All rows are made from the same 10 directions, up to rounding. Whole rows:
In the rows, zero is written as 128.
[[104 139 130 104 125 145 116 145 124 135 123 164 147 128 157 134 132 115
  122]
 [ 98 151 191 120  91 179 198 198 147 104 138  85 129 101 160 143 153 145
  161]
 [139 142 148 140 143  96 109 105 102 212 121 152 139 120  93  72 134  99
  157]
 [154  89  96 122 121 126 115 138 110 116 148 117 132 161 159 168  67 139
   95]
 [135 167  97 126 160  99 128  89  69  86 116 122 137 145 115  96  99  75
  212]
 [125 104 108 133 160  98 117 109 132 124 141  83 116 185 139 138  88 122
   98]
 [160  70  95 121 115 162  90 141 102 139 121 139 156 102 116 122 130 123
  127]
 [128 135 181 143 112 130 160 153 133 158 149 100 117 134 139 130 119 132
  133]
 [131  77 138 138 125 196 131 144 158 149 132 130  94 147 162 134 209 154
   85]
 [167 136 154 152  93 135 193 150 114 150 134 102 105  97 115 120 143 173
  177]
 [126 113 111 121 167 187 158 132 109  99 123  95 114 169 170  99 190 109
  174]
 [117 116 129 144 120 155  75 103 116  96 116 158 116 126 114 131 156  77
  133]]

The start of a row, then its end:
[182 133 111 170 100 122 152  90 137  68 133 138  69 114 103] => [161 141 174 125]
[203 130 125 149 135 158 197 121 110 137 135 123  96 119 130] => [ 93 186 172 179]
[102 141 146 143  96 169  97 115 150  77 102 175 112  76  96] => [136 200 106 134]
[180 136 127 141 148 150 146 108  76 139 139 149 112 158 152] => [ 96 146 102 181]
[181  96 119 130 100 146  94 132 143 129 132 175 153  66  94] => [137 131 150  86]
[ 79 114  87 109 104 161 114 145 122  87  92 133 127 113 137] => [152 159 134 145]
[168 111 113 170 124 109  62  60 110 133 121 182  98 124  77] => [121 139  98 115]
[150 144 102 138 136  97 105  85 132  66 116 133 138  89  67] => [119 114 115 141]
[100 106 126 107 117 167  94 156 114 112 126 140 152 134 159] => [146 121  92 122]
[ 43 119  78 111 144 132 121 123 117 146  78 112 105 163 145] => [118 182 130 158]
[107  92 116 103 115 164 103 169  96 163  99 117 181  82 109] => [ 92 148 103 175]
[165  57 126 143  80 152 102 155 151 116 141 107 136  85 100] => [167 108 162  73]
[109 125 179 133 161 153 146 147 119 126 145  55 138 161 143] => [ 91 133  68 168]
[177 101 133 140 134 131 168 149  87 111 155  40 137 146 131] => [117  73 119 180]
[ 96 152 116 123 138 142 144 118 164  33 109 104 121 106 111] => [133 167 130 142]
[118 109  52  90 180 118 121 120  96 155  99 117 161 150 137] => [ 84 134 127 160]
[136 136 151 138  60  91 150 160 128 188 138 144 119  97 121] => [171  75 189 106]
[106 146 196 154 108 167 173 148 160 122 132 101  90 117 130] => [123 196 134 145]
[ 94 149 168 102 125 134 179 180 168 209 123 123 148  99 141] => [102 170 178 119]
[162 114  80 143 134  67 139  90 175 127 134 123  93 136 103] => [161 105 216  52]
[143 145  98 124 136 107 136 112  79  99 132 126 126 160 147] => [137  77 109 168]
[ 92 137 154 149  84  70  96 125 117 190 118 134 120 112  88] => [144  81 122 125]
[136 134 160 117 145 145 182 161 135 212 136 117 133 132 154] => [ 84 171 158 142]
[182  70 156 137 117 182 116 162  90 184 144 115 157 107 123] => [ 90 140 101 154]
[ 70 143 129 116 132 116 106 125 119 188 105 161 123 150 144] => [117 150 112 130]
[108 120 174 130 126 120 152 160 178 165 138  76 138 109 111] => [118 134 154  98]
[ 95 142 183 101 128 129 165 187 176 166 148  97 162 117 154] => [130 114 152  91]
[ 94 126 162 125 132 186  96 134 147 105 114 147 140 104 122] => [106 199  75 134]
[141 138 110 105 131 156 144 139 119 123 134 176 128 147 183] => [144 139 145 117]
[145 138  88 138 114 132 129 100  92 127  96 169 107 103 104] => [111 171 140 182]
[145 143  89  94 157  89 187 144 144 145 135 101 150 136 148] => [124  93 198 115]
[133  79 184 153 101 200 124 161 155 113 150  97 109 125 141] => [145 170 116  98]
[150  89  54 127 129 119 111 112  84 107 118 116 119 156 135] => [148  93 138 141]
[194 110 139 151 134 185 155 118 138 113 147 147  94 131 145] => [118 196 149 120]
[159 137 136 146 103 160 150 128 113  90 121 132 117  84 104] => [117 165 130 180]
[185 145 148 164 167 115 163  84 115 122 158 107  86 177 133] => [101 132 115 149]
[ 90 150 165 118 136 127 116 142 134 108 121  99 168  97  98] => [100 122  74 162]
[166  48 132 141 106 183 128 166 114 160 139  88 128 122 133] => [124 147 142 125]
[135 124 134 156  54 149 103 127  73 163 111 199  90 109 127] => [156 144 124 162]
[120 143  92 109 119 113 131 134  76 128 124 149 132 158 167] => [151  78 123 158]
[ 43 110  80 127 109  95 127 130 133 142  90  88  87 163 135] => [167 127 169 121]
[152 134 110 156  91 126 130 101 142  51 131 149  81 118 117] => [186 124 161 106]
[155 184 135 112 139 110 119 110 126  56 147 173 163 109 127] => [139  76  93 127]
[185 106 170 179 142 117 118  93 132 145 152  94 108 127  75] => [ 92 133 102 128]
[161 148 149 154 116 143 173 120 122  96 142 121  89 132 135] => [134 147 142 157]
[ 81 154 112 109  94  82 138 149 142 128 102 118 149  79  96] => [149  93 166 136]
[137 148 183 170 146 116 118  88 149  66 161  99  94 163 115] => [138 111  73 112]
[157 175 184 129 109 137 158 150  91 158 143 158 150  97 131] => [100 119 102 189]
[169  82  80 148  93 168 129 128  76  65 114 101 110 108 111] => [144 133 132 188]
[143 172 110 102 140 141 146 119 152  54 148 192 122 151 190] => [176 119 149  81]
[ 77  77 108 155  76 108  57 119  91 201  85 132 104 118  80] => [136 132 114 143]
[120 117 108 115 142 144 106 118 163 139 106 162 139  96 107] => [108 189 146  98]
[145  97 128  78 176 175  88 161 134 102 143 121 228 103 135] => [ 88 114  67 113]
[192 107 153 162 131 186 150 121 113  63 157  98 102 139 135] => [123 153 101 157]
[151 155 138 139 129  90  88  92 105 125 141 175 137 131 110] => [131  76  84 123]
[145  88 143 130 109 131 117 153 157 167 149 125 133 124 135] => [153 107 161  60]
[133 161 137 101 175  95 121 114 182 122 158 164 153 155 157] => [139  94 134  40]
[140  94 109 129 132 133 125 131 140 157 111 109 139  94  91] => [ 99 162 155 129]
[133  91  29  89 122 160 151 155  99  79  98 109 145 117 152] => [146 133 179 161]
[187 112 142 141  81 152 122 143 112 119 148 164 133  91 125] => [155 106 139 118]
